The rows of a group lie close to one hidden flat surface of 8 dimensions, which passes through zero. Surfaces can cross.
In the rows, 128 means zero.
Known rows, each followed by its group:
[122 107 121 118  98 191 197  77 152  93 125 132 160 185 136 158 112 113
  89] | k760
[ 99 133 147 104 101 160 156  74 116  87 108 128 132 131  70 120 104 125
  72] | k732
[ 89 126  83 133  81  91 141 119 143 148 127  92 126 124 187 143 177 133
 180] | k760
[133 109  91 141 133 149 158 144 126 155 136 104 120 152 222 127 118 118
 135] | k977
[174 158 112 141 149 129 128 112 135  99 138 144 147 111  50 113 102 142
 178] | k806
[ 97 119 143 122  97  91  97 150 166 124 126 155 168 129  80 132 162 141
 142] | k977
[ 74 127  97 134  96  84 126 171 104 148  85 140 153 134 162 120 124 128
 123] | k712
[161 159 167 118 152 113 115 144  79 117 101 148 100 104  76 107 126 121
 100] | k538
[145  79 139 182 137 147 153 108 157  72  99 143 171 157 112 153 108 131
 109] | k538
[166 144 144  86 100 138 139  92 180 133 186 133  99 107  59 141 183 141
 171] | k538
[167 123 170 122 147  76 107 209 124 175 139 160  89 128 118 171 180 118
 101] | k732
[ 64 133 123 129 118 124 121 145 107 177 111  79 113 130 132 107  96 135
  60] | k712
[119 135 166 109  99  49  95 185  95 153  85 159 103  99 107 127 188 130
 109] | k806
[130 139 111  98 104 179 189  62 140  82 128 169 161 150 122 147  93 114
 134] | k732
[ 76 116 145 136 130  80 102 153 137 144 134 171 165 146 162 189 147 119
 123] | k977
[187 102 139 155 114 119 170 134 177 160 159 169 101 146 107 223 161 136
 165] | k732
[132 153 130 134 142 156 130  57 102  77 102 101 114  99  93  84  89 135
 131] | k977
[166 150 106 128 123 125 141 114  69  99  72 155 109  97 196  83 126 116
 189] | k538
[144 136  90  91 118 177 152 102 153  74 139 153 189 166 123 103 108 114
 142] | k712
[116 164 191 126 173  74  92 149  68 168 136 150  93 105 114 199 123 107
  86] | k977
[110 142 143 100 186 168  73 132 134 156 199  71 134 137 135  98 112 115
  94] | k712
[164 122 190 155 145 106 122 123  76  77  65 200 119  96 100 131 115 124
 114] | k806
[145 121 148 153 132 101 135 142 149 188 154 123  80 123 100 180 152 140
 121] | k712
[102 126 123 101  81  91 148 148 121 130  92 133 124 127 125 121 166 129
 128] | k806
[207 149 133 149 158 131 168  84  87  92 108 199 110  99 171 168 113 116
 195] | k760
[141 122 104  93  97 111 147 165 153 142 148 181 148 152 162 153 178 116
 174] | k732
[ 93 121 136 118 129 124 112 126 138 158 149 109 126 125 160 152 148 123
 115] | k712
[117 149 151 118 130 111  99 121 100 116 106 118 118  89  64  87 133 136
 122] | k977
[166 139 164 140 125 130 144  87 106  88  94 125  84  92  67 102 124 131
 117] | k712
[123 110 100 123 103 166 152 102 146  85 105  95 145 130 127  69 124 139
 145] | k977
[154 136  82 108 100 107 147 152 162 153 152 111 126 137 100 129 158 149
 168] | k806
[ 67 149 165  95 148 142  71 163 105 125 136 155 168 132  84 104  89 121
  63] | k760
[128 116 124 119  96 104 129 141 150 116 116 160 147 129 116 134 157 136
 151] | k977
[118 109 123 137 127 142 121 128 139 127 128  84 119 133 161  94 147 133
 110] | k732
[152  92 144 184 145  76 107 175 131 105  85 177 154 131 138 153 159 135
 138] | k538
[173 134 125 141 139 160 170  90  96  78  89 155 120 113 173 117 104 109
 159] | k538
[111 126  99 111  79 104 126 109 162 117 129 127 136 108 134 100 175 148
 200] | k538
[118 106 107 150 151 136 116 153 138 162 138  43 109 137 163 107 138 126
  91] | k760
[145 108 119 136 127 156 146 118 154 133 148  99 118 154 121 139 132 131
 109] | k760
[ 48 132 121 125 121 114 121 114  92 127 104 136 171 138 170 157  92 117
 104] | k732
[ 95 137 133 120 113 101 105 133 163 147 147 136 133 125  92 147 153 152
 154] | k806
[184 125  79 143 132 164 149 107 162  96 146 106 143 135 114  84 119 140
 199] | k712
[163 103 140 108 159 124 109 197  99 139 116 116 120 133 192  97 167 105
  93] | k732
[209 137 124 156 179 174 131 103 118 107 150 116 102 106 117  92  94 129
 169] | k760
[216 142 130 126 182 150 120 173 142 159 192 156 114 143 131 154 126 129
 155] | k732
[150 130 132 125 161 172 160 122 108 146 156 150 118 160 202 173 106  98
  95] | k538
[176 120 117 170 176 166 135 125 137 131 152 172 145 139 176 134  80 132
 176] | k760
[137 135 117 139 135 129  87 146 169 153 186  90 111 109  55 110 137 159
 160] | k806
[123 103 168 130 120 148 153 100 141 134 143 164 124 152 149 199 127 112
  95] | k806
[157  78 133 141  97 191 185  86 176 151 168  87  84 156 149 156 146 127
 113] | k806
[101 103 119 154 156 114  97 178 133 162 136 112 143 149 185 147 116 122
 109] | k538
[225  97 148 180 144  98 135 201 138 142 108 129  94 128  93 132 167 144
 108] | k760
[106 104 116 145 137 134  98 138 148 160 157  94 118 117 167 122 133 143
 138] | k806
[136 146 119 139 131  69  93 170 105 138 100 137 109  87 135 111 157 147
 184] | k760
[138 166 103 124 120 118 147  91 106 146 122  87  63  84 113 105 121 140
 161] | k977
[113 129  85 118  56 147 177  83 155  84 101 121 145 134  63  92 113 160
 163] | k712
[114 148  95 131  95  86 135 117 112 122  75 110 106  84 150  96 147 140
 186] | k977
[226 135 142  91 130 146 141 158 145 110 147 124 104 114  66  80 178 130
 144] | k732
[190 109 154 177 155 127 161 142 102 149 112 150  75 130 149 162 115 118
  96] | k712
[151  95 142 161 126  87 122 156 163 105 110 161 150 134 119 159 167 139
 155] | k538

New rows, each followed by its group:
[176  77  90 157 127 148 153 176 150 134 122 156 151 169 225 132 135 122
 152] | k977
[ 90  93  99 172 101 147 133  79 156 127 121  53 120 125 147 115 118 148
 145] | k732
[204  85 147 166 155 149 131 142 126 128 118  88  81 123 148 102 153 123
 114] | k732
[136 125  81 147 110 108 136 135 129  92  87 140 164 126 154  80 132 142
 197] | k712
[ 94 116  47 162 107 121 143 189 131 162 102 109 151 146 164  87  89 164
 149] | k712
[ 86 100 146 113 113 131 104 149 127 143 126  62 118 129 150  87 177 115
  67] | k732
[102 120 107 128 112 136  97 144 173 139 161 150 170 134  82 108 103 158
 175] | k760
[187 132  94 110  78 147 183 119 170 146 148 112  94 128  78 105 161 152
 159] | k977
[100 114 182 139  93  97 129  87 131 146 120 112  75 102 114 181 166 128
 114] | k712
[ 88 111 165 138 132 121 102 116 142 115 135 175 169 149 121 180 124 123
 113] | k977
[145 102 101 191  99 110 153 106 148 147 113  91  83  96 128 126 147 166
 189] | k712
[148 122 138 130 146 100  75 216 125 154 128 135 124 127 116  97 157 124
 122] | k977
[ 82 125 147 130 128 101  89 133 105 143 105  99 111 104 153 122 146 121
 111] | k712
[231 144 173 124 165 137 145 119 120  86 130 185 112 116  53 134 141 114
 132] | k712
[ 91 138 130 141 150 113 101 107 135 139 145 117 142 123 142 163 108 131
 133] | k977
[ 84 102 139 176 141 131 148  94 128 142 117 118 121 143 180 197  90 114
  88] | k732
[101  88 176 158 117 141 117  86 124 115 101 124 115 105 146 132 123 135
 127] | k806
[142 103 128 141 139 145  91 160 159 116 135 104 153 123 105  63 142 141
 145] | k977
[165 147 109 111 127 139 170 114 143 119 157 170 156 168  92 186 108 120
 129] | k806
[113 125 150 118 141 157  98 118 113  67  99 129 163 122  88  71 107 125
  97] | k977
[173  99 118 127 125 100 131 211 147 162 131 151 122 146 134 123 183 129
 133] | k977
[159 113 187 136 194 123  50 175 119 130 149 123 126 113 132 107 156 110
 104] | k538
[136 109  89 134 118 129 139 154 164 173 154 108 114 142 167 130 141 135
 164] | k977
[100 116 162 153 126 110  94 104 147 132 136 168 141 119 126 168 122 136
 155] | k806
[147 154 159 138 166 138 101 108 135 137 166 105 102 104  56 130 111 146
 125] | k977
[123 148 110 156 155  93  65 152 130 127 122 134 154  95 120  92 121 149
 197] | k806
[ 78 101 149 140 102 132 120 108 124 123  93  52 103 118 127 103 153 130
  64] | k732
[ 99 109 152 104 120 149 147 109 137 105 131 162 170 162 125 163 125 108
  95] | k977
[153 146 115 141 156 162 100 109 149 113 160 107 129  99  94  69  90 156
 185] | k760
[130 142 114  86 102 146 160 136 127 154 146 101  98 139 113 107 137 122
  96] | k977
[139 159 151 128 147 129 154  73  87 117 113 134  94 106 113 165  93 117
 110] | k977
[197 103 125 165 115 107 157 152 164 132 132  99  93 135  79 131 176 144
 125] | k760
[107 159 123 108 119 109 105 107 127 137 137 105 106  95 117 119 143 133
 161] | k760
[ 90 119  87 131  86 130 195 133 136 172 119 120 121 165  94 145  72 159
  75] | k712
[142 179 107  78 173 135  97 187 111 158 177 196 167 144 163 128 101 109
 157] | k732
[169 113  95 132  80 131 165 119 151 125 124  82  87 120 107  92 170 149
 161] | k806
[ 72  88 100 152 126 129  94 133 168 134 138  89 168 152 195 124 135 132
 145] | k538
[138 123 153 140 158 111 108 190  91 151 114  88 102 139 144 113 139 113
  47] | k760
[116 109 132 155 116  80 123 138 118 102  75 198 160 129 174 165 146 118
 165] | k977
[142  92 148 164 125 129 141  90 167 124 139 161 119 117 117 171 133 144
 168] | k806
[157 102 135 162 166 122 115 170 107 135 115 124 110 122 186 128 135 109
 104] | k732
[153 124  80 115  82 112 179 139 143 137 116 139 129 148 157 141 165 130
 151] | k806
[155 139 129 105 168 176 100 135 119 117 152  76 118 122 116  47 115 122
 109] | k732
[104 100 136 121 109 127 109 107 191 110 158 114 153 145  97 137 174 137
 152] | k538
[173 117  96 139 147 150 180 149 122 145 127 123 125 164 215 144 128 104
 126] | k806
[ 90 121 151 111 148 134  76 156 102 138 124  64 121 121 154  68 129 108
  63] | k732
[136 166 128 109 175 181 127  99 129 109 167 129 157 145  88 134  64 123
  98] | k806
[151 110 151 155 133 131 150 113 128  77  94 157 156 137  92 133 117 122
 104] | k538
[177 156 157 109 175 152 131 143  73 149 145 149  86 115 146 140 113 104
 108] | k538
[173 138 130 179 193 150 107 100  84  97 103 101 109  90 151  89  76 117
 152] | k977
[ 49 152 118 117 116  99  85 109 114  98 112 146 180 118 103 116  97 138
 147] | k806
[101 167 129  92 110 104 112 134 102 170 131  90  89 100  92 110 144 139
 107] | k977
[124 138 106 147 103 157 157  51 178 119 163 115 128 126  50 154  82 170
 177] | k732
[194 126 169 141 184 138  86 146 105 111 141 130 108 105 124 112 135 113
 124] | k538
[ 93 107 154 141 106 118 142 107 111 145 108 125  98 119 148 163 120 123
  91] | k712
[181 108 141 167 182 118  78 186 150 157 159 134 132 126 130 130 141 144
 139] | k977
[ 96 151 111 149 132 106 124  97 128 155 137  98 104 109 163 153 123 134
 165] | k977
[133 149 111 102  78 119 146 132 148 130 133 139 130 136  16 114 134 163
 131] | k712
[ 92 136 139 119 110  98  86 123 142 124 124 134 137 110  81 117 134 144
 150] | k806
[144 147 110  80  49  79 175 152 132 154 117 144  87 118  76 128 189 145
 138] | k977
[163 113 107 188 167 172 119 107 120 138 140  55  90 102 141  79  95 140
 138] | k712
[108 120 139 126 101 117 144 106 128  94  94 158 156 139 107 136 143 128
 118] | k538
[128 168 161 100 161 120 114 149  78 105 112 169 149 128  86 128 103 108
  70] | k806
[104 127 127 124 136 168 153 113  68 106  89 135 138 137 129 105  62 114
  48] | k712
[112 156 147 109 128 109 125 104 124 162 162 130  88 111  91 182 125 128
 117] | k977
[126 108 127 144 150 195 114  75 154 114 149  68 117 122 126  88  85 143
 125] | k806
[144 165 102 114 107  67 155 147  85 195 118 112  52  95 146 150 161 134
 150] | k977
[160 153 163 148 156 145 132  54 134 108 149 127 100  94  52 155 110 142
 143] | k977
[102 117 118 130  71  78 117 173 169 131 123 175 167 133  79 134 159 165
 172] | k760
[162 118 161 109 128 177 132 111 154 155 165  62  67 126  84 112 144 130
  70] | k806
[107 120  96 117 114 131 115 105 185 138 167 103 152 144 179 139 162 129
 192] | k712
[157 152 124  90  96 117 166 137 125 154 137 121  86 122  66 128 161 132
 116] | k977
[ 85 137 114 107  72  88 173 105 109 125  83 162 133 133 182 163 143 124
 140] | k977
[150 133 127 166 174 142  87 109 136 108 138 119 131  96  94 102  88 149
 165] | k806
[117 135  97 110  72  73 158 139 145 155 122 160 118 112 138 160 174 145
 190] | k538
[104 172  92 130 166 119  72 154 126 127 139 111 169 114 112  90  94 140
 153] | k806
[147 115 131 141 104 111 129 148 115  79  72 179 154 122 132 102 143 129
 150] | k977
[144 103 136 135 134 120 109 165 192 163 174 149 144 155 108 169 159 140
 138] | k977
[195  84 170 185 166 149 138 134 117 145 124 139  79 124 185 150 132 118
 114] | k806
[102 129 178 150 146  49  81 166 118 117  96 198 154 107 118 180 161 125
 142] | k977
[156 131 117 137 159 111  92 157 113 115 127 134 150 120 170 108 142 118
 160] | k712
[ 72 100 124  82 123 194 131 114 151 143 175  66 144 181 177 129 127 105
  54] | k732
[209 122  92 109  87 131 205 141 163 172 168 120  73 138  93 157 170 140
 153] | k977
[ 98 159  99 124 122  97 102  98 117 141 129  86 101  81 167 105 153 140
 202] | k760
[138  92 101 171 153 139 120 124 151 102 113 119 167 144 188 123 125 127
 167] | k538
[121 137 138  88 143  97  84 172 143 133 158 160 158 137 133 142 176 112
 148] | k712
